Every row belongs to one group in each of 4 separate groupings. Each group adds its own fixed numbers to the row, and there is some noise. The rows also spread widely along 13 directions, which tell nothing about the answers.
(in the rows, 128 means zero)
Some rows, each with its group in each grouping after it:
[164 109 131 109 133 122 161 137 103 110 125 146 110 165 161 136 114 129
 159 117 122 126  94 115 117 140 130  91 130 123 151] => Q_454 Q_652 G Q_873
[145 128 125  95 110 140 129 147 110  74 112 147  86 147 134 120 134 121
 144 128 119 120 124 115 138 179 127  76 154 107 100] => Q_454 Q_334 U Q_67
[153 126 116 122 123 139 167 140 111  95 121  94 128 151 119 150 133 132
 123 118 140 101  96  91 146 136 170 152 130 129 194] => Q_816 Q_959 V Q_873
[119 123 149 178 181 153 146 133 112 194 155 117 183 107 153 146  82 146
 172 124 117 140  66 146 110 119 154 148  75 162 172] => Q_816 Q_652 U Q_850
[141 126 144 107 126 159 128 126 110 135 135 137 123  98 121 141  87  93
 168  59 141 169 132 169 173 163 120 115 112 148 131] => Q_192 Q_744 W Q_850
[140 111 140  91 154 175 171 145 107 131 130 137 125 154 147 170 108 108
 131 102 166 136  73 134 112 156  99 121 129 131 158] => Q_242 Q_381 G Q_129
[107  98 146 112 155 154 109 121 127 150 155 136 121 103  87 120 120 152
 137 146 114 142 156 123 154 182 114 125 144 164 126] => Q_57 Q_959 W Q_35
[121 144 106 118 111 165 167 126 147 104 150 111 166 137  98 125 107 119
  96 131 164 142 145 156 120 120  92 165 133 120 100] => Q_57 Q_381 V Q_129
[127 110 130 162 144 197 119 126 102 117 112 141 123  98 120 127 123  87
 161  73 103  98 108 119 201 152 177  95 143 145 128] => Q_192 Q_14 W Q_35
[ 95 129 169 115  96 136 117 131 130  79 134 141 140 144  95 119 146 161
 115 174 123  80 178 100  99 125  98 103 192 109 129] => Q_242 Q_744 G Q_67
[149 135 139 172 161 140 112 128  90  98 111 110 136 139 132  77 120 138
 163 119  61  73 122 115 164 125 202 113 108 124 164] => Q_93 Q_14 G Q_850
[106 131 147  92 162 141 131 157 143  79  94 149  68 155 105 138 102 115
 116 112 137 129 156 143 137 222 114 130 118 114 123] => Q_93 Q_334 G Q_850
[136 150 126 121 135 115 140 105 122 137  85 117 117 136 148 117 156 108
 126 109 137  94  76  87 117 149 125 115 119 127 140] => Q_93 Q_381 W Q_67
[ 96 145 184 160 115  93 108  94 193 188 134 123 139 104 128 124 119 146
 133 144 126 167 124 131  69 225  88 141  84 142 112] => Q_93 Q_381 W Q_67
[162  98 167  96 148 164 156 123  58  88 122 173  95 168 157 114 111  92
 185  82 105 100 129 149 143 121 100  69 120 117 154] => Q_57 Q_381 G Q_850
[129 104 106 188 148 152 157 114 132  95 118 134 127 155 113  85 133 118
 138 133  96  81 134 113 154 132 172 101 126 117 113] => Q_816 Q_14 G Q_67
[103 123 107 166 117 100 174 140 182 149 100 170 121 118 140 166 137 151
 120 119 141 118  87  84  93 140 112  96 176 139  90] => Q_192 Q_14 V Q_35
[111 131 115 202 118 178 169 151 131 100 125 147 178 133 138 152  85 110
 139 111 134 104 104 142 126  87 151 111 139 114 109] => Q_242 Q_652 W Q_129
[106 106 147 113 138  95 153 124 151 143 118 170  88 135 129 142 153 162
 130 150 132 119 123  81  76 168  80  91 157 138 127] => Q_192 Q_959 W Q_850
[115 125 119 182 114  90 136 143 155 123 133 168 148  90 109 139  97 185
 139 109  95 125 173 123 152 101 155  90 176 150 100] => Q_93 Q_14 U Q_850
[120 144 164  95 103 152 143  91 139 146 149  96 143 137 125 148 163 118
 101 145 171 129  89  97  69 182  79 155 111 130 144] => Q_93 Q_381 U Q_873
[104 113 128 112 162 169 145 139 119 144  99 175 108 129 140 165 142  92
 128 111 153 113  82 108 122 159  92  89 154 133  88] => Q_93 Q_381 W Q_67
[143 124 136  99 208  90 133 120  87 160 111 105 132 130 143 107 128 175
 133 131  92  89 105 101 125 101 147 153 120 161 224] => Q_93 Q_381 V Q_129
[127 165 157  30 177  93  66 108  94 132  85  75 110  85 111 111 143 139
 108  94 131 111 138  98 165 149 125 168 140 168 229] => Q_93 Q_744 G Q_129
[115 109  90 162 144 167 179 135 136 108 107 167 136 156 128 128 163 126
 104 141 137  71  96  80 115 117 121  75 172 114  72] => Q_454 Q_381 G Q_850
[ 89 157 160 156 119 152 142  92 139 116 109 111 153 134 125 110 155 105
 114 142 142  70 109  96  83 127 115 148 109 111 150] => Q_192 Q_652 W Q_850
[123 109 129 123 145 188 107  96 104 168 150 120 143  82 101 117 156 120
 131 119 128 117 110  96 176 169 136 113 152 167 117] => Q_192 Q_381 W Q_35
[ 86 162 161 127 127 187  93 141 116 131 154 102 189  89 109 141 132 148
 129 161 134 122 111 121 108 122 121 162 141 133 141] => Q_192 Q_959 U Q_850
[125 144 119 112 193 150  83 130  72 134 108 110 135 110 129  72 129 135
 162 133  85  95 101 117 155 113 152 114 129 152 151] => Q_242 Q_744 U Q_35
[124 107 135 136 170 153 135 113 121 202 126 133 151 118 149 133 175 137
 137 140 130 102  45  72  93 128 109 102 136 167 131] => Q_242 Q_14 V Q_850
[ 98 161 139  48 193 140  95 152 119 113  81 129  95 141 138 119 123  92
 136 129 144 150 108 140 104 165  71 149 107 124 130] => Q_57 Q_959 G Q_873
[ 94  87 174 147  90 160 154 105 141 133 165 165 131 108 104 171 142 151
 122 137 139 103 144  87 109 167 101  97 181 145 129] => Q_192 Q_652 U Q_35
[ 94 172 156 153 126 160 107 159 142 132 128 101 171 117 124 146 103 143
 122 152 125 126  91 133  93 174 137 177 116 119 126] => Q_93 Q_381 V Q_35
[127 126 145  79 172 139 130 115 101 142  92 148  99 103 139 147 120  82
 147  48 150 131 106 129 170 149 110 114 117 162 168] => Q_192 Q_652 G Q_850
[140 139  76  70 194 157 164 171 102 134  77 139  95 140 154 170 122  88
 125  81 180 132  32 108 148 159 127 120 131 141 123] => Q_192 Q_652 G Q_850
[ 65 162 146 165 173 150  80 122 158 152  94 103 166  92 116 113 160 138
 101 168 109  95 106  92  95 147 122 165 121 143 126] => Q_93 Q_959 V Q_129
[100 149 143 200 112  58 150  78 186 146 105 157 124 120 156  87 118 135
 159 122  99 127 131 126  63 141  99  98  93 126 106] => Q_192 Q_652 U Q_35
[191 149  65 127 104  57 191 132 129  66 100 111  98 164 124 110  79 140
 137  66 126 123 129 134 174 121 177 116 129 118 159] => Q_93 Q_744 G Q_35

New rows. What belongs after each?
[121 100 168 117 136 130 137 105 115 161 147 148 135 119 132 135 108 145
 165 118 117 130 121 129 111 128  99 103 138 150 164] => Q_454 Q_744 W Q_35
[136 127 105 170 135 127 179 150 124  87 105 123 145 156 128 136  94 147
 132 109 116  77 108 113 144 100 180 122 146 117 170] => Q_454 Q_744 G Q_35
[122 135 149 127 174 190  82 138  80 145 150  90 185 123 124 124 150 151
 139 178 104  95  79  96 123 116 156 149 133 139 164] => Q_93 Q_959 G Q_873
[153 126  59 127 177  95 180 145 121  87  97 106  84 173 115  90 121 148
 112 140 111  91 116  98 158 167 198 137 115 127 155] => Q_192 Q_652 U Q_67
[152 148  69  85 179 127 154 158 107 100 131 126 118 164 122  83  64 128
 149 126 122 167 128 188 150 130 122 141 110 118  95] => Q_57 Q_381 G Q_35
[123 108 169 173 118  80 138  39 149 161 141 134 135 121 115  77 158 162
 133 132  89  86 161  88 105 136 107  99 121 151 157] => Q_93 Q_381 G Q_35
[152 128 122  91 136 129 141  72  98 126 127 123 115 154 128  70 142  83
 150 112 130 120 118 139 127 110  87 102 103 123 121] => Q_93 Q_744 W Q_67
[ 99 137  87 147 162 186 158 147 155  89  84 143 111 136 106 134 125  73
 107  95 158 119 110 130 160 173 133 127 121 121  84] => Q_192 Q_959 G Q_850
[ 91 150 209 144 104 155  71 121 117 128 115 140 156  72 139 147 132 122
 157 108 107 112 142 114 121 145 118 117 147 136 154] => Q_192 Q_381 W Q_873
[110 101 201 132 115 194  77 102 111 173 173 106 172  79  99 141 147 143
 140 146 117 120 126 102 145 189 133 124 148 164 157] => Q_454 Q_744 W Q_67
[121 101 153 126 105 159 134 143  94 143 133 159 150 104 136 190 153 147
 138 123 142  82  91  62 139 109 134  69 211 151 145] => Q_242 Q_652 W Q_67
[163 127 135 181 132 155 152 109  95 111 142  99 161 144 141 117 107 124
 162 105  95  93 107 133 151 104 189 128  87 125 178] => Q_93 Q_334 U Q_873
[ 99 128 170 175 102 178 148 109 136 152 162 140 185 116 126 158 102 122
 141 125 139 123 105 143  95 122 105 132 126 126 120] => Q_93 Q_381 W Q_35
[123 112 142 105 141 154 212 110 156 146 136 115 119 177 123 163 105  95
 111 101 194 139  76 140  86 176  93 164  81 129 174] => Q_242 Q_14 W Q_850
[ 84 152 154 105 129  94 150 144 162 141 155 124 160 119 103 158  59 184
 122 143 150 163 158 168  78 119  78 179 136 142 161] => Q_57 Q_744 U Q_35
[109 122 140  76 147 176 103 121  87 134 131 100 129  80  84 148 136 126
 114 107 152 104 125  91 199 157 155 152 167 169 185] => Q_816 Q_652 W Q_35
[102 116 133 210 113 157 177 114 161 101 130 154 153 160 126 119 121 126
 138 150 115  91 122 121  88 118 113 102 129 104  95] => Q_57 Q_959 G Q_35
[124 118 166  91 115 112 142 122 105  63 119 154  81 178 121  95 159 153
 137 166 110  73 162  91  79 135  86  80 168  94 145] => Q_816 Q_744 G Q_850
[139 139  98  82 157 151 152 126  96  97 125 102 132 170 107  89 145 130
 111 148 146  86 109 107 124 102 120 129 140 119 145] => Q_242 Q_744 G Q_850
[135 156 109 111  84 155 154 117 162 123 128  74 151 120  99 166 138 102
  89 106 201 148  84  99 139 180 132 169 121 139 147] => Q_242 Q_959 W Q_873
[ 94 155 158 121 173 106 116 138 119 100  70 155  94 149 168  99 143 129
 149 149  91  87 115 107  60 141 100 111 119 103 142] => Q_192 Q_381 U Q_873
[125 114 207  85 123 178 112  98  73 110 126 154 112 116 139 129 116  70
 182  72 122 121 147 163 143 133  76  92 119 135 163] => Q_57 Q_744 U Q_67
[115 118 175 142 101 106  88 126 125 105 139 151 123 125 115  87 142 171
 152 181  72 108 176 104 107 164 120  83 160 124 109] => Q_242 Q_652 V Q_67
[121 119 155 103 121 150 101 155 113  95 117 167 111 120 130 143 122 120
 158 119 109 145 140 130 137 155 108  91 157 128 112] => Q_454 Q_959 V Q_873
[145 156 144 109  67 112 154 113 116  72 135 121 121 146 124 111 102 125
 148 113 132 128 145 141 117 129 116 124 133  97 147] => Q_816 Q_381 W Q_35
[153 160 121  86 136  97 114 110  82 135 110 117 124 126 162  83 156 135
 162 136 115 105  82  89 106  95 115  95 134 127 136] => Q_192 Q_652 W Q_850
[ 97 144 145 114 185 150 132 100 145 148  74 119 105 137 148 125 148  71
 108 106 156 111  70 109  95 188  90 144  83 134 141] => Q_93 Q_652 G Q_129
[124 154 183 142 108 122 139 135 110 146  99 124 164 128 185 170 129 126
 165 111 131  91  52 104  64  94 112 125 131 120 191] => Q_192 Q_744 V Q_67
[174 116  95  66 131 116 177 114  87 108 131 124 105 157 129 120 132 132
 140 102 145 111 100 105 146 104 119  99 163 132 163] => Q_192 Q_744 G Q_35
[130 120 114  94 143  73 153  94 129  95  81 174  57 121 116 111 122 105
 142  55 120 121 165 125 172 129 102  82 142 147 145] => Q_93 Q_959 U Q_35
[119 135 174 130 138 121 147  90 146 148 131 110 122 140 130 126  88 112
 149 102 135 140 116 158 102 173 108 159  64 131 175] => Q_93 Q_334 W Q_35
[157 126 139 102 135  77 173 130 116 137 128 145 109 144 144 145  85 150
 154  87 132 146 121 143 118 131 113 116 113 138 168] => Q_93 Q_381 W Q_850
[136 133 118 120 129 139 105  91 122 135 122 119 118 104 107  92 157 105
 136 110 116 129 117 109 165 162 122 111 125 150 107] => Q_93 Q_959 V Q_35
[151 160 107 154 111 142 131 143 104 100 140 121 170 127 136 118  73 126
 165 109 112 135 106 159 153  95 162 121 128 116 110] => Q_93 Q_652 G Q_35
[123 107 162 169  97 175 167 146 107 105 160 162 167 147 140 159 116 142
 166 141 116 103 113 129  93  83 114  99 151 110 131] => Q_192 Q_959 V Q_850
[117  90 198 101  72 144 149 108 104 124 190 177 155 129 125 160 111 157
 159 141 128 128 156 137  89  89  62  91 183 129 146] => Q_454 Q_652 V Q_35
[111 155 123 133 160 137 118 122 116 143  97 119 143 127 153 109 146 112
 147 140 127 105  76 101  91 102 114 117 122 125 126] => Q_816 Q_744 W Q_873
[113 117 150 172 160 147 152 133 101  89  95 143 117 137 132 116 138 140
 137 118  85  44 132  91 138 133 173 108 134 128 178] => Q_192 Q_381 U Q_850
[134 165  96 197  93 151 147 141 144 109 142 102 191 126 139 120 102 131
 148 145 126 141  85 137 106  98 153 131 118 104  92] => Q_816 Q_959 W Q_129
[133 116 171 171 106 135 120 133 133 167 179 121 175 102 122 153 106 186
 154 143 103 138 113 115 116 152 155 122 137 150 143] => Q_93 Q_14 W Q_850
[131 120 157 109 140 145  95 125  82 123 113 159 137 118 159 124 163 129
 170 130  98  99 100  86 121  92 108  64 171 133 138] => Q_454 Q_959 G Q_873
[113 148 143 175 127 106 134 145 134  70 117 123 163 125 111 129  77 166
 133 116  93  98 177 143 145  83 171 149 142 118 184] => Q_93 Q_959 G Q_129
[139 193 153  99  81  64 112 123 121  84 116  87 138 142 133  99 126 168
 137 151 116 115 130 107  84 115 124 148 124 100 175] => Q_93 Q_959 W Q_850
[115 148 118 151 153  76 142 102 158 189 155 111 169  99 121 101  96 176
 139 145 124 164 124 140  98 119 120 155  90 162 138] => Q_816 Q_652 U Q_850
[ 90 125 112 171 163 183 112 123 148 137 133 151 146 120 114  85 107 111
 149 153 106 137 126 157 128 151 115 104 112 122  40] => Q_454 Q_334 W Q_35
[159 155  83 127  89  91 194 146 137  72 117 136 104 194 152 105  93 128
 148 141 134 131  98 135  85 131 118 104 123  83  86] => Q_57 Q_652 W Q_35
[ 77 108 220 186 143 178 103  90 131 169 148 140 176  77 121 138 112 126
 156 112 103 110 142 136 121 157 126 132  96 164 174] => Q_454 Q_652 U Q_850
[ 71 162 153 191 107 108  87 103 163 102 100 131 165  78 108  90 142 145
 118 142  92  84 187 105 119 103 128 127 153 129 113] => Q_816 Q_652 V Q_129
[138 122 132 130 161 116 153  89 109 117 118 107 127 142 106  87  95 110
 143  89 113 101 157 154 169 109 151 146  88 140 193] => Q_93 Q_744 W Q_67
[119 145 134 181  94 133 132 126 144 156 143 110 190  90 124 146 138 163
 127 141 134 114  97  87 113 118 147 130 147 146 123] => Q_816 Q_652 V Q_850
[118  95 186 108 163 114 179 106 122 154 154 153 125 157 136 143  81 152
 154 118 128 129 139 156  85 129  75 139 108 143 199] => Q_57 Q_381 G Q_35
[ 72  99 142 163 169 197 138 162 135 114 143 167 147 127 100 157  90 125
 143 147 124 132 150 154 129 127 124 129 140 128 109] => Q_816 Q_959 W Q_873
[127 159 141 100 104 100 146 112 128 126 132 123 144 115 126 144 109 139
 126 106 155 135 124 128 109 113 100 136 131 136 150] => Q_93 Q_652 U Q_850
[146 145  79  84 144 187 135 160  75  88 167  90 158 154  93 111  97 137
 131 162 135 130 102 146 162 105 157 158 144 113 123] => Q_93 Q_959 W Q_35
[ 79 104 195 169 138  85 121  77 172 170 109 168 105 106 134 116 153 152
 148 135  99 101 151  92  73 160  76  95 126 151 140] => Q_816 Q_334 V Q_35
[121 107 148 160 141 179 139  53 115 136 127 147 135 126 116  74 168  71
 137  98 109  87 138 126 142 125  97  94  97 137 100] => Q_93 Q_381 V Q_850
[137 122 155 124 159 102 158 116 120 122 105 157 103 143 143 125  82 113
 168  68 113 130 141 171 134 117 110 119  84 135 165] => Q_93 Q_334 V Q_850
[120 108 122 185 180 124 141 130 165 187 121 139 130 113 135 127  95 130
 160 116 110 161 100 149 131 184 142 125  77 160 106] => Q_816 Q_334 V Q_67
[152 144 132 141 111 163 147 160 100 104 145 122 161 140 149 151  74 124
 166 111 125 143  92 163 119 112 141 118 128 107 128] => Q_93 Q_744 W Q_129
[148 106 135 174 106 172 119  66  92 117 163 132 152 101 107  68 127  99
 184 100  87 115 154 139 191  95 148  83 119 141 119] => Q_816 Q_959 W Q_35
[125 167  69 132 157 157 112 128 124 121  85  91 146  97 111 101 139  95
 118  98 132 112  89 109 189 125 157 149 124 151 112] => Q_57 Q_959 V Q_35
[ 98 166 125 134 133 199  84 119 122  70  81 102 139 109 105  96 145  58
 121 107 128 100 129 122 172 150 149 141 115 114 116] => Q_454 Q_959 W Q_873
[179 150  88 115  92 111 198 103 117 102 130 102 127 176 145 105 101  96
 146  96 159 132  75 137 119 114 130 126  95 109 145] => Q_242 Q_652 W Q_35
[ 84 124 195 181 137 126 120 142 133 168  96 155 138  87 163 191 118 150
 159 107 111  88  78  78  98 160 145 108 149 152 181] => Q_192 Q_652 W Q_35
[127 129 139 202 100 178 141 138 158 145 148 107 197 117 135 167 121 137
 132 140 133 125  78 111 109 149 160 139 121 131 117] => Q_454 Q_334 V Q_873
[119 142 104 137 122 120 118 119 131 123 131 153 137 121 120  77 129 146
 145 151 106 125 139 123 118 114 105  83 159 125  63] => Q_242 Q_381 W Q_35
[155 123 147 178 131  82 145  97 115 141 145 111 167 130 146  82 111 175
 161 143  68  99 138 119 110  82 151 124 106 144 181] => Q_57 Q_652 V Q_129
[136 134 161 116 164 103 106 100 129 131 104 133 104 111 143  89  91 105
 174  78  98 164 153 170 146 158 103 120  77 151 160] => Q_57 Q_959 G Q_129
[135 101 198  97 185 138 118  78  96 192 140 114 125 122 150 120 124 118
 173 109 114 127 108 130 116 144  99 137  72 169 212] => Q_57 Q_334 W Q_873
[144 144  77 163 155  87 156 157 137 116 114 139 149 130 139  99  80 166
 146 123  91 137 141 152 136  89 146 120 133 133 102] => Q_57 Q_381 V Q_129
[115 139 135 180 130  80 175 171 171 161 115 146 154 129 157 203  63 169
 148 113 140 157  76 137  86 136 140 139 118 136 155] => Q_93 Q_959 W Q_67
[150 124  92 162 163 185 163 112  96  97 118 128 150 171 142  78 139  86
 145 130 109  83  98 127 137  93 141 101 107 109  96] => Q_57 Q_381 G Q_873
[123 124 132 124 170 219 104 124  94 145 151 111 164  88 103 126 106  94
 139  99 128 145 130 157 192 153 143 147 108 167 125] => Q_57 Q_381 U Q_873
[144 183 102 125  94  72 118 152 131 130 125 103 166 115 148 117 137 194
 130 171 121 125  85  85  87 115 139 113 167 125 113] => Q_242 Q_381 U Q_67
[139 144 161 128 119 141 113 115 117 143 150 118 138 124 141  96 125 137
 159 143 107 146 114 136  96 181 104 115  95 131 111] => Q_57 Q_381 U Q_850
[ 96 173  96 139 122  35 153  71 202 177 111 112 152  94 111  95 136 165
  95 131 151 136 136 101  85 109  83 155 130 150 120] => Q_192 Q_381 W Q_35
[104 121  93  70 204 153 138 136 113 112 126 108 105 144  63  99 105 133
  96 139 138 115 154 138 171 154 135 170 135 145 145] => Q_93 Q_744 W Q_35
[ 97 107 194 162  95 187  86 108 139 148 165 129 175  80 105 154 139 138
 142 139 117 131 140 106 131 173 128 117 146 151 135] => Q_454 Q_959 W Q_873
[139 113  86 177 117  83 165  88 170 152 163 123 155 115  76  88 116 177
 114 135 115 133 176 120 149 122 142 114 132 157  94] => Q_93 Q_744 W Q_850
[100 144 113 118 224 148 110 194 115 107  94  96 117 153 113 108  94 145
 128 166 102 116 112 136 125 175 174 184  99 126 160] => Q_816 Q_744 V Q_873
[ 88  76 183 176  96 173 152  99 135 109 152 147 138 132  85 143 164 147
 112 161 123  51 171  74 117 145 126  97 180 127 148] => Q_816 Q_744 W Q_67
[108 160 121 119 182 162  98 153 108 115  35 155  84 137 173 103 126  42
 171  86 123 119  59 139 127 169 110  80  99 113  83] => Q_242 Q_744 W Q_67
[113 129 159  72 147 101 104 176 120 121  82 144  78 104 122 175 108 150
 134  97 130 126 138 105 156 200 130 114 171 155 170] => Q_57 Q_744 W Q_67
[100 140 108 123 174 150  95 137 149 142 108 133 110  90  99 101 121 113
 134 117 124 163 134 138 165 197 127 129 111 151  80] => Q_192 Q_959 W Q_850
[ 80 127 140 118 138 149 108 128 118 104 113 154 138  97 102 135 154 141
 110 142 123  79 171  88 141 103 113 108 191 147 118] => Q_57 Q_652 U Q_873
[122 144 124  61 146 115 140 112 117  98 140 101 119 170 109  84 141 142
 119 183 136 121 138 120  82 118  90 161 120 108 161] => Q_192 Q_959 W Q_873
[107 138 156 105 136 143  92 137 130 146 129 164 109 122 139 114 137 119
 151 156 119 158 110 133  82 191  68  95 122 126  51] => Q_93 Q_652 V Q_850
[118  78 136 177 113 155 185 108 136 132 165 156 150 145 121 140 151 153
 122 166 127  89 124  90  90 113 111  94 164 131 116] => Q_816 Q_652 V Q_129
[127 119  96 111 142 154 197 112 128 107 138 104 148 144  82 138 109 119
  86 100 174 108 142 134 169 121 141 168 129 146 175] => Q_242 Q_381 U Q_67
[ 93 152 104 146 150 128 130  90 163 162 103 115 132 100 116 101 136  98
 116 120 153 130  98 110 127 159 115 141 105 149 100] => Q_816 Q_652 W Q_35
[110 100 166 115 205 160 120  94 102 148 117 153 106 135 134  92 111  90
 176 105 100 125 125 158 137 143  90 114  84 150 156] => Q_57 Q_959 G Q_35
[ 56 154 131 147 223 148  70 156 148 108  43 150 100  89 112 113 106  96
 114  99 104 108 154 137 170 188 145 137 120 146 109] => Q_93 Q_652 G Q_129
[130 131 187  91  95  88 101  92 123  85  75 140  76 113 128 115 153 105
 142  70 107  99 173  97 145 167 108  95 143 136 186] => Q_454 Q_744 V Q_873
[126 181 132 109 108  83 137  83 129  87  86 114 129 141 140  70 103  95
 151  91 125 113 135 154 108  77  96 131 102 104 157] => Q_454 Q_744 W Q_35
[100 140  95 123 208  85 135 145 171 184 102 116 128 109 115 127 114 163
 105 141 136 156 111 115 116 169 126 175 108 170 135] => Q_816 Q_381 V Q_873
[114 161  99 140 150  92 165 166 147 102  90 138 105 160 150 124  73 131
 149 134 130 136  91 142  89 146 135 137 107 103 118] => Q_816 Q_652 W Q_35
[106  98 125 136 178 194 157 124  93 113 142 134 141 131  94 117 141 138
 113 137 117  68 141 106 158 120 151 129 148 143 151] => Q_192 Q_381 U Q_850
[131 159 136 132 118 123 122 143 129  99 100 130 106 166 172 118 157 131
 145 173 113 106  72  90  49 172 113  94 121  89  91] => Q_93 Q_334 U Q_873
[127  94 153 194 129 106 153 139 115 109 152 183 155 160 144 108  92 184
 181 167  67  94 156 133  98  77 140  64 153 116 128] => Q_242 Q_652 G Q_67
[138 144  63  87 141 117 142 116 126 110 102 128  98 117 106  95 133  98
 128  94 147 147 121 127 175 124 111 118 140 144  98] => Q_816 Q_959 V Q_35
[ 91 120 147  95 119 102 152 111 168 129 120 167 106 150 119 128 174 157
  99 174 147 106 138  82  48 144  41  97 169 119  92] => Q_454 Q_334 V Q_850
